Every row belongs to one group in each of 3 separate groupings. Each group adds its own fixed numbers to the row, and there is some noise. The rows also spread widely along 3 directions, which tell nothing about the answers.
Some rows, each with its group in each grouping after it:
[-13  -1 -24 -15   2  -9   9  -1 -17  -9  -2  10  17   4  35  -2   3   3
  -2]
K (2) H
[-11  -3 -26  -9  10 -10   5  15 -16  -4  -4   8   3   3  26   0   0  -1
  -3]
S (1) F
[ 8 11 -4  8 12  1 15 14 -8 -7 -3  4  0  8  9 -2 10  2  6]
N (1) H
[ 13  16  -3   9   8   2  12  19 -10 -26   4  14  13   5   9  -1  16   8
  15]
P (0) M
[  7   2  -7  12   7   3  10  15   7 -17  -9   5  -3   9  16   9  10   0
  22]
D (2) M
[-13   0 -29 -19   4 -12   3  10 -24 -13  -1  13  15   1  43  -6   3   4
   0]
S (0) F
[ -1   0 -19   7  11   0   1  17   4   7 -11   6   2  12  -5  16  11  -3
   3]
K (1) J
[ -7   7 -22  -8   8  -7   5   9  -2 -13  -2  13  10  10  22  -2  15   7
   4]
Z (2) J
[  3  12 -16   7  21   1   8   7   6  -3 -10   1 -12  12  -8   0   9  -5
   2]
Z (2) H
[ -8  15 -20 -16   9 -13   5  14 -13  -7  -2  20  25   0  31  -4  18   4
   4]
D (0) J
[ 13  -4 -13  12  10   7  10  23   6  -2 -12  -1 -11  14  -1  12   2   0
   8]
N (1) M
[  5  -7  -3   9   8   0  12   8   6 -22  -5   0 -10   8  13   6   9   3
  17]
P (2) H
[ -8   0 -21  -3   1  -3   1   9  -1 -17  -5  11  12  11  30   2  18  13
   9]
Z (0) J
[ -4  -1 -18   2  21  -7   4  14  -9   2 -12   6  -8   8   5   2   1  -8
  -3]
S (1) H
[ -1  -3  -6  17  16   1   7  15  -2 -11  -9   1 -12  14  12   6   5   0
  11]
S (1) H
[ -5  15 -12   7  10  -1  10   5 -12 -18   5  10   8  10  25  -8  15   7
   8]
Z (1) H
[ -4   9 -15  -3  11  -7   7  16 -11 -10   1   6  -2   3  16  -3   3  -1
   3]
S (2) F
[ -6   1 -36 -13  15  -5   1  12  -3  -4  -9   9   3   9  10   0   1  -2
  -6]
Z (2) M
[ -7   0 -32  -9  15  -5   2   1  -6  -4 -13   8   1   9  15  -2   7  -1
  -4]
Z (0) H

New rows. What belongs after each?
[  1  12 -37 -13  20  -5  -4  13  -8   2 -11  13   7   7  -6  -3   6  -6
 -11]
Z (0) M
[ -4   2 -14   3  22  -8   4  13 -11  -1  -9   8  -6   6   4   0   1  -4
  -2]
S (1) H
[ -8  -5 -22  -6   5  -7   7   0  -8  -2  -9   6   6   7  22   5   2  -3
   1]
K (2) H
[ -6   1 -17  -4   2  -7   5  14   0 -12  -9  14  14   7  35   5  15   6
  16]
D (0) J
[ -8 -10 -30 -13  22 -12   2  10  -5   8 -17   4 -12   5   5   5  -6  -8
  -9]
S (2) H
[ 11   6 -17   0  16   2   9  23  -5   4  -9   6  -1   9  -8   4   3  -3
  -1]
N (1) M
[  6  15 -11   4  13  -2   6  17 -15 -14  -1  14  12   7  11  -2   9   4
   6]
S (0) M
[ -3 -10 -35 -10   6  -4   3  11   1   2 -15   6   3   9   8  12  -3  -5
  -4]
K (2) M
[  5  -1 -13  16   6   6   7  17   0  -7  -8   4   1  11   6  12   7   1
  10]
K (1) M
[  2  -6 -11   1   3  -5  12  13   2 -21  -2   2  -5   5  20   6   6   2
  16]
P (2) F
[ -6   4 -21  -8  18 -10   1  19  -5   3  -9  10  -1   7   4   5   5  -3
  -2]
S (2) J
[  0  -6  -8   9   7  -3  12   6   9 -11 -12   4 -12   8  22   8  10  -1
  18]
D (2) H
[  1   4 -14   8   7   3   4  12   6  -5 -10   8   8  11   6  12  16   4
  10]
K (0) J
[  8  10 -15  -4  11  -1   8  19  -2   1  -7   9   5   7   2   4  12   5
   4]
N (0) J
[  3  19 -13   8  14   0   2  14   2 -12  -3  12   7  14   3   0  20   8
   9]
Z (0) J
[ -9  -8 -21 -21   2 -14   6  11  -9 -16   1  15  16   4  33   2  10   5
   4]
P (2) J
[ -5  15  -3   7  12  -5  11  11 -21 -15   7  12   9   5  25  -7  12   4
   7]
S (1) H
[  4  -1 -22  -9   7  -2  10  21 -12  -4  -7   9   8   8  18   1   2   4
  -2]
N (1) M
[  2  -1 -22  -1  17  -4  -1  19  -6  -4 -13   8  -1   7   4   5   1  -1
   1]
S (0) M
[  6  10  -4  12   7   2   7  18 -11 -24   0  11   7   9  16  -1  12   8
  14]
S (0) M
[-10   4 -26 -13  21 -14   0  19  -8   4 -10  12   2   5   2   1   2  -6
  -6]
S (2) J
[ 10   1 -10   5  12  -1  11  18   3 -17  -3   7  -1   9   4   7   8   0
  13]
P (2) M
[  0   5 -10   6  15  -2   6  11  -9 -12  -6   7   0   7  16  -1   8   3
  10]
S (0) H
[  8  20  -4   3  10   1  16  12 -15  -9   3   9   8   7  11  -5  11   4
   3]
N (1) H
[-4 -2 -9 11 14 -2  5 21 -2 -7 -8  7 -2 14 11  9 11  5  9]
S (1) J
[ -1  -3 -23  -1  15  -4   1  15  -3   0 -12   1  -9   6   9   6   1  -3
   5]
S (0) F
[  4  -4 -29 -12  19  -8   4  18  -3  -5 -10   7  -1   3  -2   6  -1  -5
  -2]
P (2) M
[  3  -4  -6   4   0  -3  13  12   1 -29   2   1  -4   6  27   6   9   5
  20]
P (2) F
[  2  -7 -15   7  -2   3   9  10   2 -17  -4   6   6  11  23  10   6   4
  14]
K (2) M
[ -7  -1 -39 -10  16  -7   1  12  -5  19 -14   3  -2   4  -4  11  -2 -14
 -11]
K (1) F
[ -5   4 -15   2   5  -2   5  10   4 -17  -3   8   5  13  21   1  17   9
  12]
Z (2) J
[  0   5 -10   6   5  -3  12   2  -2 -10  -5   6   3   9  17   7  10   1
  10]
K (2) H
[ -5   0 -18 -11  10 -10   4  17 -12  -9   0  15  16   4  19   3  10   4
   1]
P (1) J
[ -7  -2 -19 -20   5 -13   7  13 -11 -18   2  15  18   3  31   0  10   6
   6]
P (2) J
[  0   3 -31 -16   9  -7  10  16 -13   8  -5   4   4   5  15  -1   0  -4
  -7]
N (1) F
[  4   6 -16  10   9   2   8  15  -7  -6  -3  11  11  11   8   7   8  -1
   3]
K (1) M
[  2   5 -31  -2  15  -1  -1  12  -1  -5 -13   9   2  10   1   1   6  -1
  -2]
Z (0) M
[-14  -2 -28 -20  13 -15   0  15 -11  -2  -7  12   8   4  21   1   3   0
  -6]
S (2) J
[ -5  14 -16   0  13  -6  10   2  -6 -11  -2   9   2   9  17  -6  11   1
   3]
Z (2) H
